The rows are grouped in 3 different ways at once. Each group adds its own fixed numbers to the row, and there is some noise. The rows also spread widely along 3 directions, which tell nothing about the answers.
Some rows, each with its group in each grouping after it:
[-30   4 -22  -3   3  -7 -20 -15  -5 -10 -36   2  -7   9  23   6  -4  41
  33]
Z_413 (2) V
[-24   7   8   4   8 -21   9   4  -9  -4 -11   8 -15   0  24   0  -6  24
   6]
Z_510 (2) G
[  3 -22   8  11   8 -12  26  40 -19 -31  10  19  28   5  19  23   5  11
  12]
Z_510 (0) V
[ -4 -25   5 -22  22  -9  10  17   6 -22   2 -17  11 -16 -29   9 -12 -22
   9]
Z_413 (1) R
[  0  31  -2  -1  14   4   2   9 -13  18   6   4 -43   2  34   5  -6  30
   1]
Z_111 (3) R
[-18  23  14 -15  27 -21  25   6  24  13   8 -13 -39 -11   2  -7 -17   0
  -9]
Z_111 (1) G
[-11 -25  -5  -5  16  -7  29  37  -9 -27 -20  12  29  -1  14  12   7   7
  18]
Z_111 (0) G
[ 22 -12  48 -33  51  19  45  33  28  -3  35   8 -19  -2  -4 -20 -15 -30
 -31]
Z_111 (3) G
[-17  23  -8 -13  18 -11 -28 -26  14   0 -43 -30  -2  11   1 -17 -19  15
  41]
Z_413 (3) G
[ 12 -24   8 -24  23  16  -2  17  -2 -23  -3  -5  18   0 -13   2  -9 -10
  12]
Z_413 (3) R
[-12  22  -3  -3  15 -16  21  17  -3  15  11  -7 -45 -15  13  12  -8   9
  -9]
Z_111 (1) R
[-18 -10  17   1  12 -16  16  12  -8 -13  -5  12  -8   4  21   1   0  19
   0]
Z_510 (2) G
[-13  -6   6 -23  38   5  16   1  37 -24 -13 -22   5 -18   5 -37 -13 -35
  33]
Z_111 (3) G
[ 10  -2  -2 -11  14   6 -13  16 -21   2  -6   3  -7  12   1  16 -10  23
   9]
Z_413 (3) R
[ 10  20  37 -41  23  -2  27  -5  38  25  39 -20 -22  -7 -46 -10 -35 -42
 -50]
Z_413 (0) R
[-11  21  -6  -7  21   3   0 -10  19  -5  -5 -25 -21 -24  21 -21 -15 -17
  24]
Z_111 (3) R
[-12 -31   9 -25  26 -14  12   9  25 -29 -22 -24  25 -12 -33  -9 -15 -21
  27]
Z_413 (1) G

New rows, each followed by its group in each grouping:
[ 14  39  22 -19  21  -5  -6  -2   0  44   4   1 -43  32  -4   0 -19  39
 -22]
Z_413 (3) G
[  3 -25  14 -16  15   8  13  31 -18  -1   2  39  -7  23  11  25   5  44
 -24]
Z_413 (2) V
[-11  -2   8  15  11 -33  14  34 -31  -7  -4   3  -2   6  14  24  -2  33
  13]
Z_510 (1) G
[ -3 -11   1  -5  27   7   8  27 -11 -13 -18  10   3   4  28   2   4  21
  21]
Z_111 (3) G
[-20  39   1 -10  15 -22  19  -6  19  18  -4 -10 -21  -2  11 -11 -12   6
  -5]
Z_111 (0) G
[  6   7  38  -5  24 -18  38  21  11   0  42  -3 -27  -4   2   7 -11  -6
 -16]
Z_510 (1) V
[-11 -38   0 -18  23 -15   4  20  10 -38 -28 -15  34  -6 -27   5 -10 -10
  34]
Z_413 (1) G
[ 11  -6  32 -33  29  -6  25  22  17   6  39 -13 -22  -8 -41   8 -23 -26
 -38]
Z_413 (1) R
[ 12  22  27 -34  32   8   4 -16  35  16  23 -30 -25  -7 -29 -23 -33 -32
 -14]
Z_413 (3) R
[ -9  -9   4 -18  36   6  12  11  19 -26 -15 -14   7 -12  15 -23  -8 -12
  32]
Z_111 (3) G
[ -8 -21   6 -17  37   9  17  17  19 -35 -17 -10  16 -14  12 -23  -6 -21
  32]
Z_111 (3) G
[-28  30 -11  -6   8 -33 -17 -16   6  17 -33 -29 -14   7  -6   5 -15  33
  25]
Z_413 (1) G
[-20  -5  -1 -12  24 -15  24  20   8  -9  -7  -6 -12  -7   8   1  -8   4
  11]
Z_111 (1) G
[-30 -12 -27  -5   2 -10 -18  -2 -21 -17 -35  -3   6  -4  10  12  -3  24
  25]
Z_413 (2) R
[-13  26   3 -22  12 -20  -3 -23  24  14   2 -40 -26 -19 -27  -5 -28 -16
   6]
Z_413 (1) R
[-15  -2  -7  24   4 -35   5  30 -40 -11 -19   5   2  10  23  32   7  49
  28]
Z_510 (1) G
[  5  21  34 -25  38   5  27   8  31  19  21  -5 -42  -1   3 -25 -20 -18
 -20]
Z_111 (3) G
[  9  30  39  -2  25 -11  14   9  -3  24  24   3 -39  16  12  -4 -16  21
 -18]
Z_510 (3) G
[  2  24  -8  -3   7  -2 -27  -6 -17  20 -16 -11 -23  15   9  11 -15  32
  16]
Z_413 (3) R
[-10   7 -13   2  23  10   3  10  -1 -19 -23  -1  -5  -1  43  -7   1  15
  43]
Z_111 (3) V
[  5 -11   5  -2  18  -5  35  52 -21  -4   3  31   3  17  18  24   7  28
 -20]
Z_111 (0) G
[-12  -8  -6 -14  26  12   2   4  13 -28  -7 -20   3 -25  15 -17 -10 -27
  34]
Z_111 (3) R
[ 10  32  12 -14  24   5  14  11   1  24  25   2 -49  -5  19  -5 -13   6
 -17]
Z_111 (3) R
[-19   7  -1  -3  20 -18  19  18   5   0 -10  -7 -20  -8  12   2  -8  14
  11]
Z_111 (1) G
[ -3   5  15   1  16 -22  25  20  -3 -11  23 -12 -13 -15   0  13 -10  -6
  -1]
Z_510 (1) R
[ -3  15  12   7  18 -14  -3  10 -18   0  -7  -1 -12  14  28   2  -7  27
  21]
Z_510 (3) G
[  5 -13  21 -20  24 -13  17  29  -2   7   3   0  -7  12 -28  15 -11  13
 -18]
Z_413 (1) G
[ 23 -19  23 -29  29  17  11  21   6  -9  20  -4   3   2 -22  -1 -17 -17
 -11]
Z_413 (3) R
[-30 -20 -10  -5  15  -3  19  15  -7 -23 -24  17  -2  -7  30  -2   2  18
  15]
Z_111 (2) G
[ -4   5  18 -21  29  -8  36  20  21   8  35  -8 -40 -25  -6   1 -19 -25
 -25]
Z_111 (1) R
[ -9  50   2   1  12 -20  19  13  -5  42  17   9 -66   8  34  16  -4  47
 -19]
Z_111 (1) V
[  9 -40  21 -21  43  25  31  33  24 -43   9   6  18 -19  13 -15   1 -37
  18]
Z_111 (3) V
[ -8 -18   0  -8  30   9   9  24   4 -27 -21  -1  11  -4  24  -7   1   3
  33]
Z_111 (3) G
[  8  36  19 -14  20  -6 -14  -7   2  39  -8  -3 -36  32   1   0 -19  39
 -10]
Z_413 (3) G
[ -8  24 -19  -4   4  -8 -34 -11 -15   6 -28 -21  -9   9  12   9 -15  26
  35]
Z_413 (3) R
[-19 -43  -3 -18  15   9   7  14   0 -39 -18  15  23   2   5   6   4   9
  19]
Z_413 (2) V
[ -3  17   3 -25  19   3 -18 -22  21  -2  -9 -31  -7  -8 -16 -14 -24 -17
  23]
Z_413 (3) R
